The first 4 rows are patterns. Each new row is the sum of 2 different patterns, raised or lowered, with some noise. Before adding, each is slid sideways (what falls off one end comes back at the other) and multiplied by a number that may be negative. Names go in the order of the patterns.
In the rows, 128 means zero.
Some rows, each with the names of its patterns after it:
[159 111 158 138 131  95  97 128 126 150 125 127 140 128 130 103  99 160
 158 142 144 124  99 162 128 110 115 137] | q97
[128 134 123 125 150 135  98 123 112 139 137 116 152 118 140 148 128 135
 105 112 106 159 101 162 135 121 134 142] | q590
[ 98 103 151 111 156 158 141 108  96 106 100 115 110 140 108  97 117 116
 134  93 102 140 107 126 153 161 126 124] | q104
[102  99 144 135 137 120 150 154 154 162 147 103 107 128 138  94 109 146
 103 109 128 147 136 101  94 137 116 104] | q152

New rows. What belongs after each?
[108  91 111  80 120  88  81  59  54  85 112 125  95  90 125 110  85  98
  90 115 101  99 124 116  72 126 112 103] | q97 q152
[117 120  91  61 101  99 105  75  82 141 112  82 110 130  94 108 104  58
 131 107 146 129  97 102  54  80  79 122] | q97 q104
[ 91 144 102 109 118 117 108 132 103 120 138  95 121 172 151 144 116 102
 126 117 129 133 125 136 110 131 132 133] | q590 q104
[159 180 150 146 135 123 155 126 151 145 144 106 194 133 143 148 170 150
 137 164 170 152 114 138 200 180 158 148] | q590 q152
[142 102  92  76  88 130 112 122 105 150 156 119 128 123  80  97 131 104
  81 106 139  83  78 124 114 115  85 101] | q97 q152
[125 113 121 177 144 164 167 142 129 117 120 119 131 139 165 112 103 126
 125 150 129 106 151 134 148 158 154 148] | q97 q104
[122 100 126 110 101 115 112 124 125 117 129  71  83  79  72  90 109  61
 122 137 119  91 101 135  65 115 117 136] | q97 q152
[209 179 150 188 156 188 189 199 177 143 166 161 220 135 195 206 165 192
 222 218 192 181 160 185 214 149 210 202] | q590 q104
[146 130 149 167 190 138 154 176 174 191 146 154 130 172 115 124 131 117
 128 175 170 156 144 174 168 149 180 179] | q590 q152
[148 153 170 174 130 118  91 108 128 110 132 158 123 119 139 137 147 124
 105 144 114 129 121  94 157 135 120  98] | q104 q152
[148 143 158 125 108 155 136 149 151  95 137 143 141 145 191 140 170 192
 175 118 104 162 131 110 129 193 153 130] | q97 q152
[123  92 124 118 119 131 120 110  96 144 128 119 132 118 117 103 124 122
 133 126 121 143 164 172 110 117  97 114] | q104 q152
[129 114 147 160 187 149 161 154 151 159 113 130 125 155 113 105 114 107
 129 149 149 149 123 173 171 142 166 159] | q104 q152
[126 145 111  82  80 104  78  86 100  56  89 138 131 100  79 145 104  83
 126 141 123  89 100 115 137  98 108 126] | q97 q152
[145 144 163 153 129 193 156 139 143 202 200 163 202 186 173 137 169 205
 196 162 166 205 200 174 164 156 135 142] | q104 q152
[149 145 150 105 138 146 153 114 129 160 137 154 162 177 168 151 134 123
 168 143 163 185 156 122 123 128 141 150] | q590 q104
[126 139 170 152 124 146 184 129 124 166 163 160 129 139 182 146 135 121
 130 174 158 167 148 190 197 169 177 169] | q97 q152
[129  63  90 101 119 119 117 146 137 112  98 135 147 131 102  91 127 130
  76 102  86  56  59 121 119 128 117 103] | q104 q152
[130 131 138 105 107 123 121 104  95 110 124 124 126 135 119  89 120 121
 101  98 111 120 117 137 127 116 109 113] | q97 q152
[140 165 164 144 135 144 191 114 152 164 200 200 134 143 122 158 131 117
 126 118 154 194 138 123 128 163 166 158] | q97 q152
[127 103 146 149  92 123 131 129 119 116 107 135 121  99 112 147 147 141
 123 109 162 138 149 158 127 107 146 148] | q97 q104
[ 88 123 115 133 107  69 151 117 102 116 122 108 156 130 104 112 111 153
 118 145 128 109 107 101 103 124 132  91] | q97 q104
[199 217 214 214 206 170 188 206 184 147 167 198 172 191 173 208 209 176
 158 183 189 155 164 165 224 215 200 186] | q97 q152
[157 115 145 141 152 111  76 113 103 105  89 125 116 110 101 115 139 101
 112 119  94 111 146 136 100  97  68  83] | q104 q152
[107 159 141  96 107 104 151 153 108 152 129 151 158 112 125  97 112  90
 134  82 130 116 133 140 135 115 151 130] | q590 q152
[130  92 105 121 148 151  89  98 146 126 103  91 111 129 130 137 137 164
 152 153 150 147 107 104 129 137 109 126] | q97 q152
[109 132 121  48  40  60  54  83  96  72  71  78  90  72  67  73  44  90
  69 112 131 114  87  68  68  70  97  74] | q97 q104
[139 104  72 121 114 155 151  93 154  90 104 125 140 154 125 135 118 159
  93 163 153 127 136 126 153 148 107 136] | q590 q104
[ 89  86  73  90 108 128 122  67  90  96  76 114 132  70  89 110 122 107
  69 117  85 102 110 117 121  93 104  70] | q97 q152
[ 91 103  87  61  77  74 101 100 101 106 132  91  95 112  99  79 100  71
 103  82  90 104  54  92  74 103  99  98] | q97 q152
[111 113  95 127 105 130 119 111 148 154 119 127 100 120 142 118  92 113
 122 148 107  89 132 100 133 157  98 126] | q97 q590
[172 170 145 123 107 103 130 120 122 116 113 119 165 144 143 137 170 154
 108 175 163 122 123 123 142 145 121 144] | q104 q152
[108 143 155 147 142 139 155 151 126 150 158 141 114 132 145 160 139 139
 161 147 160 139 135 136 132 119 114 139] | q590 q152
[154 130 122 164 159 158 159 128 128 187 150 151 132 145 173 122 170 144
 134 131 126 165 159 176 122 168 128 142] | q97 q590
[152 135 200 182 169 169 178 122 218 170 144 158 182 196 152 191 173 181
 137 118 162 155 193 167 157 191 160 175] | q97 q590
[ 98 124  84  56 119  69 114 113 153 105 128  74  76 112  98  79 103  96
 131 134  54  69 117  92 122 120  63 113] | q97 q590
[167 164 186 182 139 172 170 154 171 171 179 186 165 180 168 147 178 179
 186 184 178 166 198 138 172 173 149 141] | q590 q104
[ 93 110 113 122 123 100 111  71  87  72  66  77  87  62 120 128 107  84
 109 126  64 116 114 120 101  91 124 116] | q97 q152
[143 118 137 124  97  93 135 128 126 137  92 140 103  89 125 131 152 149
 142 134 122  99 124 163 112 150 120 144] | q590 q104
[137 144 153 122 110 133 105 124 154 171 157 134 162 143 130 158 147 141
 128 148 173 145 119 142 148 158 173 114] | q97 q152
[ 78  84  73 132 124 122  74 120  49 106 102  81  76 100 105  91 114  80
  92 107  83 111  85  97 106  72 108  85] | q97 q590
[ 63  59 103  89  91  78  78 113 101 104  80  96 129 130 125 116  79  68
 113 103  65  77 112  94  76 111 113 102] | q97 q152
[ 97 121 109 123 152 118 137 106  95  94 149 140 125 130 131 148 102 147
 146 126 110  97 142 135 122 132 120 106] | q97 q104
[ 64  86  80 105 120  71 110 104 111 102  78 112  68  83  85 133 103 114
 102  81 103 105  91 101  93 111 127  82] | q97 q590
[125 120  66  58  86  67  84  60  81 126 107  91  67 100 102 111 115 119
  58  56  86  97  64  56  96  76  62  92] | q104 q152
[114 121 166 169 118 127 124 126 126 124 145 137 144 146 111 102 111 109
 126 170 108 140 148 158 141 121 167 117] | q97 q152
[123 138 136 123 131 135 113 123 144 143 151 123 180 168 130 150 138 128
 112 127 151 171 123 134 152 153 163 111] | q104 q152
[162 125 158 141 190 166 131 133 171 147 141 133 130 180 164 146 147 164
 180 182 176 184 131 145 166 164 133 129] | q590 q152
[151 124  88 125  88 102 116 145 159 115 112 100 123 129  96 112 130 137
 150 110 115 113 108 113 138 108 116 155] | q97 q104
[102  88  76 106  94 144 116 113  75 133  83  82 104 116  85 113 124 142
 115  90  88 127 133 119 121 123 133  77] | q590 q104
[126 161 110 110 117 134 101 101  95  91 116 144 120 117 103 153 140  98
 154 132 125 114 114 147 136 104 118 156] | q590 q152
[164 147 121 115 181 167 121 142 164 179 152 144 140 134 125 102 117 115
 125 121 160 163 138 133 152 135 143 179] | q97 q152
[134 163 142 121 137 111 159 141 151 157 124 108  98 148  94 156 129 136
 128 127 129 132 133 110 136 149  95 129] | q590 q104
